The rows of each matrix lie in a flat space through zero, up to rounding. After each matrix: how many dimensions does the smallest such space have?
(in the rows, 128 means zero)

92; 122; 124; 114; 152; 129; 145; 129; 145; 137; 142; 143; 93; 80; 128; 126; 164; 124
122; 179; 127; 86; 140; 135; 109; 157; 96; 162; 99; 105; 140; 201; 147; 141; 114; 148
124; 127; 110; 123; 114; 121; 135; 147; 139; 145; 105; 127; 128; 123; 128; 127; 147; 125
114; 86; 123; 192; 95; 127; 177; 72; 184; 128; 150; 160; 45; 46; 96; 130; 189; 78
152; 140; 114; 95; 124; 112; 107; 177; 115; 129; 104; 107; 180; 150; 143; 118; 103; 154
129; 135; 121; 127; 112; 111; 144; 132; 145; 149; 129; 132; 96; 99; 122; 125; 156; 112
145; 109; 135; 177; 107; 144; 140; 82; 146; 105; 143; 128; 97; 125; 112; 136; 122; 113
129; 157; 147; 72; 177; 132; 82; 166; 69; 116; 130; 113; 207; 188; 157; 124; 70; 171
145; 96; 139; 184; 115; 145; 146; 69; 159; 87; 166; 132; 81; 93; 109; 131; 123; 114
137; 162; 145; 128; 129; 149; 105; 116; 87; 135; 112; 111; 151; 222; 136; 146; 89; 137
142; 99; 105; 150; 104; 129; 143; 130; 166; 112; 117; 121; 116; 96; 120; 124; 139; 128
143; 105; 127; 160; 107; 132; 128; 113; 132; 111; 121; 132; 147; 135; 119; 128; 118; 120
93; 140; 128; 45; 180; 96; 97; 207; 81; 151; 116; 147; 219; 117; 156; 104; 129; 153
80; 201; 123; 46; 150; 99; 125; 188; 93; 222; 96; 135; 117; 153; 148; 131; 178; 122
128; 147; 128; 96; 143; 122; 112; 157; 109; 136; 120; 119; 156; 148; 141; 125; 114; 145
126; 141; 127; 130; 118; 125; 136; 124; 131; 146; 124; 128; 104; 131; 125; 132; 142; 117
164; 114; 147; 189; 103; 156; 122; 70; 123; 89; 139; 118; 129; 178; 114; 142; 83; 122
124; 148; 125; 78; 154; 112; 113; 171; 114; 137; 128; 120; 153; 122; 145; 117; 122; 151
  6

132; 133; 163; 124; 158; 108; 153; 155; 126; 157; 88; 108; 109; 136; 118; 183; 180; 103
133; 184; 156; 149; 126; 149; 126; 152; 129; 101; 144; 116; 131; 124; 150; 136; 157; 126
163; 156; 162; 149; 135; 113; 136; 137; 110; 104; 147; 163; 130; 148; 160; 134; 109; 175
124; 149; 149; 139; 159; 118; 149; 106; 104; 122; 119; 128; 127; 121; 162; 146; 94; 219
158; 126; 135; 159; 158; 113; 123; 143; 152; 188; 138; 129; 135; 148; 137; 154; 180; 127
108; 149; 113; 118; 113; 228; 144; 182; 152; 99; 134; 105; 103; 125; 205; 120; 97; 120
153; 126; 136; 149; 123; 144; 126; 157; 119; 99; 99; 127; 141; 100; 112; 96; 122; 118
155; 152; 137; 106; 143; 182; 157; 163; 127; 119; 93; 66; 122; 120; 139; 163; 145; 65
126; 129; 110; 104; 152; 152; 119; 127; 109; 133; 112; 86; 117; 119; 101; 142; 134; 124
157; 101; 104; 122; 188; 99; 99; 119; 133; 166; 129; 131; 101; 175; 123; 163; 129; 135
88; 144; 147; 119; 138; 134; 99; 93; 112; 129; 108; 129; 103; 152; 132; 117; 112; 167
108; 116; 163; 128; 129; 105; 127; 66; 86; 131; 129; 140; 86; 130; 121; 128; 80; 189
109; 131; 130; 127; 135; 103; 141; 122; 117; 101; 103; 86; 118; 70; 92; 123; 125; 138
136; 124; 148; 121; 148; 125; 100; 120; 119; 175; 152; 130; 70; 181; 122; 160; 152; 122
118; 150; 160; 162; 137; 205; 112; 139; 101; 123; 132; 121; 92; 122; 162; 123; 114; 177
183; 136; 134; 146; 154; 120; 96; 163; 142; 163; 117; 128; 123; 160; 123; 106; 153; 133
180; 157; 109; 94; 180; 97; 122; 145; 134; 129; 112; 80; 125; 152; 114; 153; 144; 115
103; 126; 175; 219; 127; 120; 118; 65; 124; 135; 167; 189; 138; 122; 177; 133; 115; 195
  13

68; 149; 106; 162; 140; 156; 159; 139; 155; 96; 121; 115; 139; 123; 109; 127; 115; 98
149; 56; 127; 135; 115; 126; 140; 144; 117; 118; 106; 113; 165; 114; 112; 163; 115; 103
106; 127; 108; 111; 124; 128; 129; 117; 113; 160; 103; 124; 121; 128; 140; 120; 167; 136
162; 135; 111; 131; 108; 127; 110; 140; 121; 134; 165; 111; 100; 99; 105; 103; 103; 120
140; 115; 124; 108; 77; 107; 143; 119; 145; 117; 109; 120; 134; 105; 148; 143; 129; 141
156; 126; 128; 127; 107; 76; 125; 150; 117; 90; 131; 122; 119; 88; 121; 133; 109; 112
159; 140; 129; 110; 143; 125; 101; 112; 122; 144; 102; 123; 117; 132; 110; 141; 173; 134
139; 144; 117; 140; 119; 150; 112; 93; 151; 138; 107; 127; 128; 134; 111; 144; 155; 137
155; 117; 113; 121; 145; 117; 122; 151; 88; 136; 106; 130; 112; 131; 110; 135; 148; 103
96; 118; 160; 134; 117; 90; 144; 138; 136; 139; 151; 128; 146; 106; 118; 131; 117; 138
121; 106; 103; 165; 109; 131; 102; 107; 106; 151; 136; 123; 116; 118; 120; 125; 120; 98
115; 113; 124; 111; 120; 122; 123; 127; 130; 128; 123; 90; 120; 105; 122; 137; 133; 104
139; 165; 121; 100; 134; 119; 117; 128; 112; 146; 116; 120; 60; 144; 121; 147; 175; 122
123; 114; 128; 99; 105; 88; 132; 134; 131; 106; 118; 105; 144; 79; 142; 121; 131; 138
109; 112; 140; 105; 148; 121; 110; 111; 110; 118; 120; 122; 121; 142; 173; 136; 141; 127
127; 163; 120; 103; 143; 133; 141; 144; 135; 131; 125; 137; 147; 121; 136; 72; 124; 146
115; 115; 167; 103; 129; 109; 173; 155; 148; 117; 120; 133; 175; 131; 141; 124; 89; 110
98; 103; 136; 120; 141; 112; 134; 137; 103; 138; 98; 104; 122; 138; 127; 146; 110; 23
  12

180; 107; 144; 157; 92; 141; 120; 157; 133; 142; 127; 113; 145; 159; 133; 101; 121; 120
107; 159; 144; 63; 161; 88; 97; 148; 222; 123; 114; 134; 102; 79; 188; 210; 153; 119
144; 144; 150; 123; 120; 104; 145; 142; 106; 122; 116; 108; 139; 126; 149; 142; 120; 146
157; 63; 123; 192; 114; 168; 129; 122; 124; 160; 150; 164; 138; 137; 76; 43; 131; 132
92; 161; 120; 114; 143; 106; 132; 115; 109; 117; 116; 118; 122; 116; 129; 147; 127; 131
141; 88; 104; 168; 106; 183; 135; 110; 91; 132; 149; 138; 138; 170; 78; 71; 118; 116
120; 97; 145; 129; 132; 135; 153; 122; 122; 129; 125; 146; 125; 110; 109; 125; 148; 143
157; 148; 142; 122; 115; 110; 122; 151; 131; 126; 122; 104; 138; 139; 162; 143; 114; 130
133; 222; 106; 124; 109; 91; 122; 131; 55; 103; 115; 55; 149; 177; 166; 146; 71; 122
142; 123; 122; 160; 117; 132; 129; 126; 103; 138; 133; 126; 139; 141; 112; 90; 115; 132
127; 114; 116; 150; 116; 149; 125; 122; 115; 133; 131; 128; 130; 148; 101; 99; 127; 115
113; 134; 108; 164; 118; 138; 146; 104; 55; 126; 128; 117; 139; 152; 87; 83; 110; 132
145; 102; 139; 138; 122; 138; 125; 138; 149; 139; 130; 139; 129; 125; 124; 116; 138; 127
159; 79; 126; 137; 116; 170; 110; 139; 177; 141; 148; 152; 125; 142; 121; 111; 138; 109
133; 188; 149; 76; 129; 78; 109; 162; 166; 112; 101; 87; 124; 121; 201; 206; 126; 119
101; 210; 142; 43; 147; 71; 125; 143; 146; 90; 99; 83; 116; 111; 206; 242; 126; 126
121; 153; 120; 131; 127; 118; 148; 114; 71; 115; 127; 110; 138; 138; 126; 126; 106; 143
120; 119; 146; 132; 131; 116; 143; 130; 122; 132; 115; 132; 127; 109; 119; 126; 143; 141
  6

119; 113; 138; 114; 137; 138; 127; 129; 127; 137; 129; 126; 161; 137; 137; 133; 136; 130
113; 101; 144; 101; 142; 157; 126; 131; 118; 153; 132; 125; 199; 148; 125; 146; 146; 136
138; 144; 106; 139; 119; 127; 139; 131; 133; 130; 122; 123; 76; 121; 115; 123; 115; 126
114; 101; 139; 102; 146; 150; 128; 132; 133; 147; 125; 121; 170; 143; 141; 137; 140; 132
137; 142; 119; 146; 122; 109; 126; 127; 141; 108; 123; 129; 76; 113; 131; 116; 116; 123
138; 157; 127; 150; 109; 100; 131; 119; 109; 112; 138; 140; 118; 121; 133; 117; 122; 123
127; 126; 139; 128; 126; 131; 119; 126; 117; 126; 135; 134; 160; 130; 115; 136; 136; 132
129; 131; 131; 132; 127; 119; 126; 126; 129; 121; 129; 130; 124; 125; 136; 124; 127; 126
127; 118; 133; 133; 141; 109; 117; 129; 165; 101; 115; 123; 83; 113; 156; 113; 120; 121
137; 153; 130; 147; 108; 112; 126; 121; 101; 118; 142; 142; 140; 124; 110; 129; 128; 129
129; 132; 122; 125; 123; 138; 135; 129; 115; 142; 132; 128; 140; 134; 115; 134; 130; 131
126; 125; 123; 121; 129; 140; 134; 130; 123; 142; 128; 125; 136; 135; 123; 133; 130; 130
161; 199; 76; 170; 76; 118; 160; 124; 83; 140; 140; 136; 54; 119; 67; 124; 104; 127
137; 148; 121; 143; 113; 121; 130; 125; 113; 124; 134; 135; 119; 123; 109; 128; 124; 129
137; 125; 115; 141; 131; 133; 115; 136; 156; 110; 115; 123; 67; 109; 93; 130; 117; 130
133; 146; 123; 137; 116; 117; 136; 124; 113; 129; 134; 133; 124; 128; 130; 123; 125; 126
136; 146; 115; 140; 116; 122; 136; 127; 120; 128; 130; 130; 104; 124; 117; 125; 121; 127
130; 136; 126; 132; 123; 123; 132; 126; 121; 129; 131; 130; 127; 129; 130; 126; 127; 127
  4

102; 139; 109; 159; 146; 119; 132; 132; 152; 154; 121; 130; 105; 92; 140; 168; 92; 94
139; 72; 124; 122; 97; 98; 145; 152; 97; 116; 144; 140; 140; 104; 160; 121; 155; 148
109; 124; 122; 107; 137; 140; 164; 139; 116; 141; 99; 105; 125; 116; 137; 135; 138; 103
159; 122; 107; 139; 148; 113; 143; 106; 130; 167; 165; 115; 147; 146; 122; 142; 125; 98
146; 97; 137; 148; 90; 99; 93; 136; 115; 90; 197; 157; 110; 146; 99; 125; 94; 151
119; 98; 140; 113; 99; 115; 130; 138; 88; 109; 147; 135; 66; 147; 123; 129; 101; 152
132; 145; 164; 143; 93; 130; 101; 154; 101; 137; 148; 160; 118; 147; 159; 122; 139; 141
132; 152; 139; 106; 136; 138; 154; 204; 114; 121; 91; 117; 121; 112; 166; 99; 149; 152
152; 97; 116; 130; 115; 88; 101; 114; 128; 135; 206; 159; 128; 164; 116; 132; 126; 119
154; 116; 141; 167; 90; 109; 137; 121; 135; 148; 167; 162; 194; 103; 132; 129; 173; 162
121; 144; 99; 165; 197; 147; 148; 91; 206; 167; 161; 105; 128; 117; 122; 171; 167; 77
130; 140; 105; 115; 157; 135; 160; 117; 159; 162; 105; 134; 156; 112; 139; 131; 154; 133
105; 140; 125; 147; 110; 66; 118; 121; 128; 194; 128; 156; 130; 101; 152; 156; 126; 113
92; 104; 116; 146; 146; 147; 147; 112; 164; 103; 117; 112; 101; 84; 123; 156; 140; 123
140; 160; 137; 122; 99; 123; 159; 166; 116; 132; 122; 139; 152; 123; 79; 112; 80; 162
168; 121; 135; 142; 125; 129; 122; 99; 132; 129; 171; 131; 156; 156; 112; 115; 156; 152
92; 155; 138; 125; 94; 101; 139; 149; 126; 173; 167; 154; 126; 140; 80; 156; 98; 84
94; 148; 103; 98; 151; 152; 141; 152; 119; 162; 77; 133; 113; 123; 162; 152; 84; 60
  12
